The rows are grouped in 4 different ways at once. Each group adds its own fixed numbers to the row, and there is some noise. The rows also spread widely along 16 directions, which tell nothing about the answers.
Known rows, each followed by its group in each grouping:
[ 22  24  82 -15 -14 -13 -17 -14 -26 -46  36  37  46  16  40 -27  18  -1
 -16  27  21  -4   9   5  32 -10  -3 -10  -2  -9  -5  32   7 -23   9  45
  43 -13 -12 -23 -31] -> K_403 K_559 Z B
[ -7   3 -24  13 -28  -8   8  25   6 -31 -13  35  31 -24  -2 -18  49  45
  34  18  32  30 -67   4   3  18  28  -2 -26 -43   0  42 -37  20  19 -17
 -41  14  23   9 -12] -> K_916 K_668 Z B
[ 25  31  29   0  25 -43 -24 -18   2  -5   8  31  37  21 -14  28  15 -12
  -9   8 -10 -28  24 -26  -1 -24 -19  34  -8  -7  19  21  14  25  11  27
  19 -17 -21 -17   7] -> K_916 K_668 P F
[ 14  14  53 -21  33 -50  -5  19  20   8   5  14   6  11   7 -25  37 -10
  -5 -10  31 -34  50 -29  33  -6   6  10 -59  11   9  54   5  43  14  13
 -21  12 -24   8  19] -> K_403 K_878 A T
[ 21  12 -11  -1  12 -10 -10 -20 -21  -5   6  22 -18 -18  34  15  19   7
  34   3 -11  18  -3  23 -34   3  51 -16 -16  12  34 -22 -17 -13   0  -8
  20 -27  14 -31  -2] -> K_376 K_559 P T
[ 56   1  32 -20  40 -23  -9  -6   2  -3 -28   9   6 -11  10 -20  16  59
  27 -40   6  55   4 -50  -1   8 -10  34 -44  17  46  18  -4  41  29 -12
 -55  22 -10 -33  -2] -> K_376 K_878 A F
[-13  22  30 -22  27  -7   3  29  -3  -6   1  -2  19 -12  -6   5  15  12
  18  -6  -5  38   2  11 -10   9  23  20  -3 -71  22  -4 -21  13  40   4
   2   1 -15 -25   4] -> K_376 K_559 Z T
[-28  -8  19  12 -29  -3  26  15 -41   0  -9  37 -14  23  31   3  14  14
 -10  24  15 -23   2  18 -41   6  54 -36  -5   8  -6  20  -9 -13 -17  14
   2  -8  32 -18   0] -> K_403 K_878 P F
[ 11   6  18 -15 -27 -24   2 -11 -25  13  27 -13 -14   2   9   8 -11  38
  19  16  29  36  23  -9 -18  -2  23 -25 -17  63 -19  15  28   5 -36   3
   1 -23  42 -12 -13] -> K_403 K_668 P B
[-18  17 -72   2  12  35  17  13   0  12 -27   1 -29 -27   8  28 -32  16
  27  11 -23   8   2  24  10  -1  23 -31 -20  15  -1  16 -15  17 -30   1
   0 -39 -23  -9  -7] -> K_403 K_878 A T
[  9  17 -64  -2 -31 -24   5  22   8  -1  -2  32  -9 -22 -18   6  19  26
  33  26  -4   2 -31  -5  11  17  26 -24 -48  15  -3  33 -20  39 -48 -14
 -17 -18  -1  12   2] -> K_376 K_878 P B
[  3   1  15  13   6  21  35  -3   5 -27 -28  27  19  -2  24   4  12 -21
 -20   6  -9 -27 -17  21 -20   7  23 -32   3  16  33  -2   1 -17  34  25
   8   6  12 -52  -6] -> K_376 K_559 Z T
[-44 -10  11  -6  26  -2  22  18  33  14  -2 -16   1 -19 -24  37  29 -25
  -8  45 -15 -50  -3  41  -6 -27  -8   8  -8   8  12  22   1  46  14   8
   7  -8 -21 -28   2] -> K_376 K_878 A B
[ -1 -13  30 -22  39  19  19 -24   7 -48  19   4   2 -38  49   2  17   6
  30  46  15  29 -22  38  27 -24 -16 -45 -42  47  20  14   3 -29   9   0
  34 -19  -7 -11 -38] -> K_376 K_878 Z T
[-26 -11  11 -36 -16  16  17  27  -2  -1   9  15  -2 -28  16 -20   7 -20
 -13   4 -21 -30   8  29  -6  26  11 -42 -17  22  34  14  16   2 -10   1
  21   4 -50 -23   5] -> K_376 K_878 A T
[ 17  -3  25  20   3  21  28 -27  -8 -40 -20  43  27   2  46  -6  14  -6
 -11  10   1  -3 -33  21 -11  -1  13 -37  -2  12  29  -8  -5 -37  19  19
  32  -8   8 -34 -16] -> K_376 K_668 Z F
[ 14  -4  40   4 -13 -22  23 -15  -6 -44  11  45  37  -5  10   1  51  19
   8  40  26  13 -42  -3 -10  -2  -2  -5 -15  19  13  17  -8 -20  17   8
  12  17  36 -11 -22] -> K_916 K_878 A B
[ -3  17  35  26  -4  -4 -37 -33  20   8  14 -16   3 -37   7  20   5  -4
  -8  -5  13 -21  23  19 -31 -25  23  23  27  34  -6   3  23  14  44  -7
 -19  -8  29 -56   2] -> K_376 K_559 Z T
[ -2  14  51 -23  58 -13 -22 -15   7  43  13 -31 -32 -19  41 -11  22  18
  42 -20  17  58  30  25  17 -26  24  28 -23 -34   7 -10 -16  32   7 -19
  30 -39 -35   2  -1] -> K_376 K_559 A T
[ 25   9  10  -8  -5  -9  31 -13 -22   5   3  33  -3 -24  22  -5  20  21
   4  -4  -8  37  -8  24 -33   9  36 -12   4  22  20  -9  -2 -22  -2  -4
  46 -11   7 -30 -10] -> K_916 K_559 A B
[  4   6  26 -61  -1 -14 -24   4 -34 -19  54  20   9 -40  19  -7  15  24
  28  25 -22  38   0  34   3  -2 -11   1 -12   2  35  17  15  -7 -13  -7
  47 -23 -52 -22 -27] -> K_376 K_559 P B
[  9   4  40 -22  12 -38  58  14   7  13  -3   5   8   3 -24  10  45   7
 -12  22   5  20 -14  17 -23  -1  15 -11 -21  14  -4  18   0  31  11  23
  25  13  37 -35  -3] -> K_916 K_559 Z T
[ -6  26 -13  31 -17  24  38  -9  14 -25   5  10   7 -30   8  23 -19 -12
  -4  34  16  10  -8  42  10  -6  34 -60   5  33 -44   4 -12 -31  -3  17
  38 -24  36 -19 -23] -> K_376 K_878 A T
[ -1  23  24   9  24  30  11 -14  16 -16 -21  -4   4  -1  38  -5  -9 -39
   4   1  -2   2   1  15  11   6  35 -26   4 -24  18 -31 -15 -15  16  26
  41 -28  -7 -17  -7] -> K_403 K_559 P T
[  9   6   4  12  -9 -18  -2  -2  24  12  -6   3  -6 -21   5 -15   9  -3
 -10 -12  24 -30  28  -3  -2   0  31 -20 -24  52  -5  35  12  28   7  -1
 -27  -1  14 -16   9] -> K_403 K_668 A F
[-29   7  19 -11  -9  22  47  28  30  -5 -19 -11  13 -31 -23  -7 -23  14
 -22   1  14  22  -5  -3   9   9 -10 -10  -2  12 -22  33  27  10  21  -2
 -16  19  -3  -5  -8] -> K_403 K_878 Z T
[-36 -14  -3 -25 -22 -13  -9  28 -16   3  26  32 -16 -21  29 -20  65 -31
  19  30 -16 -52 -11  50 -21  26  50 -40 -37 -15  43   5 -29  14 -23  -8
  28 -14 -39  -8  17] -> K_376 K_878 A T
[-37  -3  61  -6   2 -10  51  22   4  22  -1 -16  -4  13  -3   6  -4 -24
 -22 -15  17  -4  40   4 -59  21  51 -14  12  -5  19 -32  24 -23  21  -2
  19  10  23 -13  33] -> K_376 K_668 P B
[  7  13 -16  17  -5 -32  40   7  10  32 -24  39 -15 -19 -19   7   5  42
 -18 -29  20  15  13 -10 -29  -3  21   7 -20  35 -18  39  24  10   0 -32
 -18   3  14  12  24] -> K_376 K_668 Z F
[-31 -26  25 -21   3 -14  34  30   1 -16 -12  25   0  -8  -1   3  38 -14
 -15   2  -2 -49   2   2 -60  22  22 -12 -17  31  64   5  28 -11  38 -10
 -30  44  14 -31  23] -> K_376 K_559 P T
[-16  -2  42   3  67 -14  29 -20  74  43 -27 -45 -28  -3   6   6  47 -41
  18  10  13  -4  -8   3  11 -19  14   9 -46 -11  14 -34 -18  59   6 -11
  22 -23  -5  17  28] -> K_376 K_878 Z T
[ 16  14  23   9   5 -10 -15 -18   4 -23  15  -5   4 -11  28   0  21   0
  38  14  25  16  -2   0  -5   5  45 -27 -29   6   7 -13 -26   1  11   5
 -10 -14  39 -26  -4] -> K_376 K_878 Z T
[  7   6 -19   8  27 -14 -24   0 -12   4   0  11 -19 -46  29   6  29  40
  55  -3  13  27   2  29 -26 -12  62   8 -27 -12  19  27 -43  22  28 -25
 -32 -19  10 -29  -1] -> K_916 K_878 Z B
[-54 -11  42 -41  33   5   7  16  10  17   7   0  -1 -15   0  13  20 -14
  -7  13 -25 -23  12  23  -6 -17 -35  33  -5 -19  42  10  26  21  12 -11
  25  -2 -77  -3  12] -> K_376 K_878 A T

New rows. What belongs after each?
[ 15   7  13 -14  23 -21  35  43 -19 -14  -5  24   2 -19  11 -16  28  29
  11   7  15  30   9  35  -4  11  57 -32 -47 -11  -3  57 -38  14  36  20
 -13  13  18 -41  -7] -> K_403 K_878 Z T
[-23  18  20  10  -3  -3  17   5   2 -11  14  24   7   3  22   1  -6 -12
 -10  23  25 -11  15  28  24 -17  22 -40 -13  -2 -29  30   3 -17 -15  16
  42 -32  -8  18  -8] -> K_376 K_668 P F
[  5  10  37  15  28  28  15 -35  -3 -37 -16  -9  19  13  28  34 -12  -7
   1  28   3   3  -7   8 -15 -23   5 -15  14  21  14 -21   3 -22  33  42
  10 -16  42 -58 -31] -> K_403 K_559 Z T
[ 77  52 -11  22  31 -30 -21 -48  22  17 -12  29  -6 -30  12   4  -4  21
  12 -31   6  31  28 -27  26 -20  13  24 -30  35 -13  25   0  26   5  -8
   9 -34 -10  -8   7] -> K_403 K_878 Z T
[ -2  24  32 -24 -11 -45  -1  41 -22 -16  37  31  29  -8 -11 -16  28  -1
   1  -1  15   2  32   8 -18  28  46  -7 -21 -40   9  31  -7  -6  30  12
   5  15  -1 -13  19] -> K_403 K_668 Z T
[-31  -3 -17  -2   9  18  -5  -8  22  -3  -2  -7  -7 -64   1  10   0   6
  16  -1  -2  12  -5  23 -27  -4  11  11   3   6  24  -1  13  -3  30 -40
  -9  -9 -15  -5   4] -> K_403 K_668 Z F
[  3  21  17  27 -31  23 -19  15 -14 -75 -11  47  52  -3  28 -23  -3   7
   5  -1  20  -4 -22 -17   4  32  37 -22   8 -46  16  10 -28 -35  40  17
 -35  18  12 -26 -12] -> K_376 K_878 P F
[  7  11 -23  -3  36   7  -3 -19  -5 -11 -12  18   4  -2  18  31   0  26
  36   8 -11  23 -16  -7   3 -16 -16   8 -26  -1  36  -2   0   3  -3  -8
   3 -30 -20  -3  -7] -> K_376 K_668 Z T
[-46  -1 -12 -21 -14 -43  11  27 -28   1  31  46  -4  -7 -19  28  55  23
  29  37   6  -9 -11   8 -45   7  21  12 -26 -20  18  16  -6  -3 -17 -28
   2   3   6  25  18] -> K_916 K_878 A T
[-22   5  59   8  22  -4   7   1  44 -34  -6 -34  23  30   4   4   5 -17
  12  40  54 -16   1 -37  43 -18  -9 -25 -36   6 -20  14  -2  26   2  31
 -32  -1  38  10 -14] -> K_376 K_878 P F
[-26   7  51  23  14   3  38   0  16  -2  -9  25  15  -4  18  -4  16   9
 -22   7  44   9   1  23  13 -27   6  13   4 -11 -25  35   8 -20  33  -1
  23   0  -2  20  -6] -> K_403 K_668 A B
[-17  -6  -3  -4 -10   4  24  -3 -16  -8 -19  31   4  19  15  11  16  29
  23   5   4  28 -42 -21 -27  18   1   0 -13 -13  38 -22   9 -19 -16 -20
   3  -3   2  19   5] -> K_376 K_668 P T
[  7   8   0 -14  -6 -23  -2  14   0  26   3  -5 -26 -23   9 -11  18   7
  18 -15   4  13  14  15 -24  19  58 -21 -25  16  11   3  -6  29  -4 -11
  -6  -9  11 -29  10] -> K_376 K_559 P T
[-10  20 -17  29   8 -25 -10 -13  15  -2   2  42 -11 -22   6  26  19 -12
  -5  14   9 -49  18  18 -12 -28  30   2 -13  25  -2  25   5   2   3 -13
   2 -23   4   4  13] -> K_376 K_559 P F
[-52  10  29  -2 -12  16   9  13  16   4  17  13   0 -41  19 -15   5  16
 -10  13  32  15  -7  49  35 -24  -2  -5   1 -15 -43  52  16  -2   5 -17
  22 -18 -35  23 -19] -> K_376 K_559 Z T
[ 33  39  -2  44 -40 -16  -1   3  11 -15 -25  49  36 -10  -7 -16  31  -1
 -18 -15   4  -7 -32  -2 -16  29  58  -1  13 -41 -11   0 -35  17  27  13
  -6   6  28 -33  10] -> K_376 K_559 Z F
[ -6   4   3   4  17   3  17 -15  -7  -4  -5  -5 -19   4  21  29  -2   3
  20  27   0  10  -3  18 -18 -16  29 -33 -11  27   6 -18  -5   0 -22  13
  18 -35  30 -22 -14] -> K_376 K_559 P F
[-23  10  18   8  15  14  43   9  14  62 -30  19 -22 -18  18 -11  -6 -14
 -31 -50 -14   7  27  34 -23   4  39  14  19 -32  16 -13  10  -2   8 -24
  58 -21 -65   7  37] -> K_376 K_668 A B
[ -3  15  -6   6 -12  -7 -42  18 -11   7   9  -2 -10 -15  28 -13  22 -22
  35  -4 -13 -27  13  22 -24  28  89 -19 -15 -46  32 -14 -51  31   2   5
 -10 -25 -11 -40  22] -> K_376 K_878 P B
[-26  -6 -16 -16 -53   0  28  58 -23 -16 -10  27   3   7  -3 -17   3  20
   5   9   6 -16 -13 -12 -22  49  44 -49 -24   2  17  27  -5   8 -26   3
 -39  19  11 -10   7] -> K_376 K_878 P B
[  6   7  53  16  25 -21  -9 -10  32   3 -16 -16  19   4   7  -3  29  10
  15 -15  40  20  -4 -23   1 -11  11  32 -17 -19   7   2  -1  30  44  -7
 -31  10  25  -6   9] -> K_376 K_668 P T
[  9  28  -8   7  -3  -2  32  15  46  28 -17 -16 -14 -26   1 -30   2 -18
   9  -9  17  12   1   7  33  19  57 -41 -32  -6 -28  14 -31  47 -23   4
  16 -25  -7  10   7] -> K_916 K_878 Z B
[-43   6 -42 -20   6  -2  10  29 -19 -43  24  27   2 -54 -20  42  -7  37
  29  28   3  17  13  20 -33  -4  10   3  -7  15  17  31  17 -41  28 -29
 -30   8  16  -2 -11] -> K_403 K_559 A T
[-13 -15  21   8 -24   5   2 -40 -10  15  -2  10  -6   7  30  14  18  21
   8  18  14   4 -31   3 -31 -15  -5  -2   5  45  11  -6  28   1 -21  -9
  12 -18  22 -10 -13] -> K_916 K_668 P T
[ 22  -1  16  21  -6  11 -42 -20   3 -24 -24  28  15 -12  54 -37  43   5
  16   3   9 -31 -34   3  18   2  24  -5 -25  -8  24  28 -36  37  19  11
 -32 -11 -13 -38 -12] -> K_403 K_878 Z F
[ -7   9 -85  11 -12 -24   1 -25  21  37   0  36 -38 -48   2  20  43  20
  45  21  -2   6 -43  25  -4 -14  18  -6 -45  28  -2  15  -7  32 -58 -56
  24 -52 -14  49  10] -> K_916 K_668 Z T
[-30   4   7  17  12   9  45  17  31  14 -22  -8  -2  -5  -2   9  -8  14
  -8  13  32  12   0  17  24 -21   5 -25 -16  13 -39  36   4  20  -3   4
  -1 -12  11  12 -11] -> K_376 K_668 A F
[ -4   8  16 -17   5   3  36   2 -11  28   8   8  -8 -19   5  16  -6   3
 -19  17 -20   2  19  44  -8 -17   5 -18   6  35  -8  27  11  12 -18  20
  57 -25 -27 -37 -14] -> K_916 K_878 A B
[-19  25 -22 -10  27 -42  -1  26 -23  13  12  43 -28 -24   7   4  35  20
  37  -7   6  24  31  23 -26   6  69  14 -31 -59  15  10 -37  -8   0 -35
  16 -23 -18  33  25] -> K_403 K_559 A F
[ 17   7 -64   4  16   5  21   3 -14 -19 -24  21  -7   2  19  21  15  11
  47  29 -16   9 -27  13  -9  11  43 -40 -41   0  38  -5 -44   5 -20  16
   7 -31  13 -18  -7] -> K_403 K_668 A B
[-25  12  17   1  24  14 -37 -28  -3 -47  21  17  15  -1  48  13  -2   1
  43  24  29   4   5 -11  27 -25 -14   4 -19 -14  22   4  11 -41   7  -9
   7 -32 -19  37 -13] -> K_403 K_668 P T
[ -3  18   1 -18  12 -13 -36  17  -7  -3   6  25  11 -23   3  -3  16  18
  14 -12 -17   0  10   5   2   0   4  30  -6 -41  30  23 -10  30  15  -6
 -12 -10 -49 -17   1] -> K_376 K_559 A F
